All rows are made from the same 15 directions, up to rounding. Whole rows:
In the rows, zero is written as 128.
[[ 77  89 169 151 112 116 112 126 113 147 149 133 184 100 140 144 134 137
  105 114 144 137]
 [109  97 140 156 113 150 107 156 116 157 118 129 170 122 150  89 156 151
  127  88 113 145]
 [103 199 147 161  65 154 105 132 138  78 134 112  97 100 129 205 122  89
   99 125 153 115]
 [165 126 140 181 117 136 128 105 162 148 173 131 112 130 155 164 107 136
  141 143 132 152]
 [ 97  87 163 144  99 134 103 162 107 150 187 110 123  64 141 110 116 109
  136 104 119 183]
 [128 135 122 168 138 124 139 117 146 136 215 119 195  69 107 188  89 104
   85 125 118 140]
 [144  92 117 109 131 166 156 117 130  84 121 147 143 124  64 204 121 121
  112 109 129  92]
 [140 138 114 124 178 104 138 107  97  83 117 166 185 138 126 135 111 130
  137 167 163  91]
 [132 149 116 151 127 141  77 158 155 148 159 119 143 152 148 159 153 150
  110 122 123 158]
 [ 87 146 164 187  88 107 110 133 146 141 105 127 226  96 149 121 129 161
  154 119 173 121]
 [ 98 101 133  58 100 119  97 125 100 114 157 112  90 135 135 137 143 128
  132 150 186  70]
 [165 125 124 127 107 115 129 123 198 119  67 159 124 172 133 124 177 174
  152 162 137  96]
 [143 175 139 135 148 121 155 115 131 148  77 156  68 142 146 141 112  99
  112 105 109 161]
 [127 154 118 104 183 120 152 150  97 131 150  94 132 128 118 102 102  93
  140 105 118 136]
 [105 110 148  92 128  96  73 174 137 156 115 166 146 107 145 148 147 155
  156 120 194 151]
 [126 163  84 151 125 126 113 117 108 102 126 132 173 102 112  84 108 130
  114 156  91 142]
 [157 109 111 138 146 129 190 135 176 177  55 121  73  90 119  92 134 156
  173 132 170 139]
 [100 141 120 106 188 146 120 184  94 102  69 132  69 124 132 162 169 115
  105 129 194 138]]

Rows cut short, each followed by the rest of it:
[125  78 142 180 112 160 127 100 103 152 155 147 157 105 159 133 122 142] : [108 114 136 125]
[164 159 113 143  87 115  96 128 148 159 139 157 141  88 164  88  95 144] : [185 131 152 140]
[ 94 162 159 127 126  88 161 123 120 101 112  95 122 145 167  65 164  97] : [109 159 131  68]
[148 118 140 124 133 130 135  96 122 186  85 136 114 184 166 114 112 176] : [195 104 183 108]
[163 175  82 162 129 107 117 103 133  78 137 152 181 105 127  94 100 136] : [144 201 123 117]
[142 157 130 103 166 115 152 107 108  74 153 121 136 173 107 159 104  91] : [122 143 112  95]
[118 141 159 173 113 114 156 132 125 104 124 103 138 107 163  60 139 109] : [147 151 127 109]
[ 92 105 167 113 128 144 157 153  82 131 106 140 111  83 135 118 134  78] : [102  65 128 122]
[120 165  93 132 127 127 139 123 137  78 114 120  77  71  83 161 116 101] : [ 90 184 133 145]
[150 150  96 120 102 109 145 123 163 149 122  94 163 141 145  23 148 154] : [163 143 116  67]
[142 103 106 173 128 108 141  86 171 158 105 124 143 151 135  80 150 189] : [124 190 101 143]
[117  85 154 140  20 156  66 122 121  90 141 159 121 102 128 129 133 140] : [142 135 105 138]
[144 129 106 170 143 140 148  99 105 120 192 119 165 108 169 102 125 113] : [ 92 157 136  74]
[106 119  97  99  78 136  74 131 139 192 128 114  63 114 114 110 130 155] : [106 116  87 198]
[162 146 104 182 182 152 136 146 142 178 139 108 176 155 155 116 124 159] : [150  97 135 149]
[161 104 103 105 161 140 140 168 169 145 176  88 166 145 101 134 143 147] : [160 108 134 106]
[123 168 158 130 160  88 181 149 133 129  88 153 187  98 124  95 115  82] : [127  82  98 130]
[115 118 119  95 135 104 148 125 110 190  99 177 129  73 167  76 143 113] : [ 83  97 145  99]
[117  52 132 111 139 139 157  78  76 133 149 156  72  92 123 143 110 106] : [ 78 145 126 127]
[112  92 147  56 117 121 115 176 114 114 114 152 133  93  91 132 129 110] : [159  85 140 128]
[136  94 156 146 117 154 160  99 103 144 132 134  95 148 136 105 115 102] : [107  88  47 154]
[123 135 133 127  68 158 165 109 142 135 161  74 155 114 115 124 118 109] : [129  79 127  44]
[153  98 114  72 104 124 140  62  71 146 138 163  89 126 154  74  82 121] : [158 133 146  70]
[124 111 146  76  92 108 100 133  94  63 129 160  81 115 129  97 130  97] : [148 168 119 118]
[ 99  95 142 150 147 136 118 160  88 125 108 125 143 113 133  77 142 132] : [132 119 104 179]
[123 108 158 105 105 128 121 110 117 119  82 129  72 175  86 133  98 138] : [176 116  78 193]
[147 116 143 172 136 138 124 137 150  89 103 174 235 148  97 162 131 150] : [139 109  90 144]
[163 109  95 126 169 149 135 113 129 192  72 162 150 159 103 137  97 181] : [164  78 123 172]
[120 164  87 159 148 154 124 146  88 105 135 143 208  80 116 106 116 101] : [ 77  99  89 131]
[ 82 151 146 166  95 137  82 122  58 102 111 136 165 133 157  71 121 123] : [116 119  85 156]
[152  94  95 159 100 156 155  96 156 111 102  92 119 137  77  90 123 173] : [163 166  89 135]
[153 129 139  93 149  97 142 146 143 124  82 183  96 101 103 134 105 109] : [161 122 119 178]
[ 80 121 117  71 167  79 100  99  53 117 116 143 156 156 138  99 123 144] : [118 173 170  98]
[106 131 138 157 158 119 158 117 110 112 142 148 138  83 145 152 140  87] : [ 47 145 133 114]
[132 107 145 118 117  80 130 102 182 152 177  97 129 158 121 133 127 153] : [146 173 115 135]
[149 112 134 144  74 151 113 118 188 135 111 149  79 142 122 176 158 148] : [106 131 101 145]
[146 113 136 139 127  80 209  80 186 146 137  83  83  84  93 111  86 127] : [171 190 142 132]
[125 155 105 136 145 116 103 148 141 142 118 138 141 127 142 119 150 142] : [104 141 126 150]
[116 138  82 136 187 167 145 158  81 108 104  92  94 130 114  89 152 112] : [ 84 130  98 150]
[107  74 163 126 155 136 190 107 139 125  91  86 108 171  77 171 135 142] : [137 118 131 123]
[153 188 139 157 111 123 127 162 173 101 172 128 158  92 149 154 129  87] : [127 122 137 105]
[149 141 132  96 168 114 109 203 171 113  96 144  80 138 118 159 165 126] : [155 134 148 175]
[100 108 141 108  77 104 173  76 141 142 151  99 137  94 111 111 119 113] : [102 136 125  61]
[143  89 123 130 143 151 214  81 110 154 135  79 130 143  91  80  90 118] : [141  92  71 106]
[121 117 170 136  47 132 118 135 144  66 155 139 134  94 136 131 151  94] : [120 139 114  82]
[135 122 159 145  97 131 147 125 167 119 133 132 141 118 131 170 137 124] : [135 119 156  90]
[139 174 101  94 165  82 151 153 144 137 150  93 150 122 142  59 135 111] : [145 148 141  87]
[150  83 158 171  78 150  83 137 124  96 145 178 141 122 162 109 144 139] : [148 139  95 155]
[ 84 127 158 147  98 142 168 162 193 177 116  58 133 116 119 147 185 127] : [ 87  70 128 103]
[105 107 128 115 126 111 120 108  90 148 161 152 223  97 128 112 101 128] : [115 102 131 100]
[153 154 132 133  90 120 151 115 134  58 182 132 113  70 138 124 112  67] : [122 174 137  65]
[119  96 154 171  80 141  96 141 114  91 182  87 193 142 145  61 138 147] : [177 144  95 120]
[111 134 133 109 153  98  97 171 145 128  82 201 122 107 139 157 178 120] : [ 66 132 124 169]
[ 91  99 183  91  96 102 111 149 110  73 118 136 192 128 101 131 128 126] : [183 118 152  95]
[140 113 143 118 186 127 127 158 110 148 190 131 146 123 143 168 109 106] : [137  97 156 145]
[101 164 177 138 136  93 153 146 127 130 192  85 118 115 170 107 134  59] : [ 94 121 103 123]
[157 149  70 109 153  96 138 118 164 184 145 141 138  80 122 111 105 141] : [120 149 143 134]
[125 128 157 122 110 115 144 166 142  98 165 105 164  85 137 108 138  97] : [161 123 162  75]
[130 128  84 112  82 163 100 175 145 113 145 136 161  45 111 131 153 125] : [111 110 163  81]
[119  75 154 147 123 133 145 120 106 101 126 117  72 112 113 102 120 118] : [142 161  94 179]
[156 145 125  88 155  92 167 128 154 112 160 137  92  96  88 149  94  71] : [117 141  87 151]
[139 166 121 143 185 105 109 134 113  92 112 170 165 144 159 159 131 135] : [134 171 193 113]
[110 173 145 134 129  83 162 125 143 166 195 124 192  53 139 131  93  66] : [ 79  92 111 114]
[ 79 160 113  94 111 103  69  91  81 195 151 132 152 156 167 118 114 144] : [ 79 106 131 123]
[ 68 172 147 120 120 108 117 166  97 125 125  86 139 129 168  52 172  93] : [ 89 111 104 109]
[124 120 168 144 134 123 129 113 125 203 103 173 138 137 183 161 120 144] : [132  72 178 132]
[136 160 123  96 178  85  93 144 100 113 148 188 188 140 148 135 117 109] : [117 131 127 134]
[128  74  83  80 162 139 102 150  99 151 176 132 107 112 118 110 146 130] : [ 85 134 104 151]
[118  57 144 116 136 120 111 104 120 185 120 146 139 183 152 117 152 183] : [128 121 128 136]
[121 151 143 173  63 144 125  93 116 124 118 140  96  98 140 108 101 104] : [107 121  73 160]
[148 160 120 110 122 121  94 161 145 164 137 153 133 124 137 120 117 120] : [138  83  93 174]
[ 82 105 127 124 137 121 121 105  93 154 109 125 162 167 143  91 163 149] : [ 67 121  94 115]
[131 127 131 132 177 139 187 111  95  97 195  60 129 142 116 137 100  86] : [127 136 135  81]
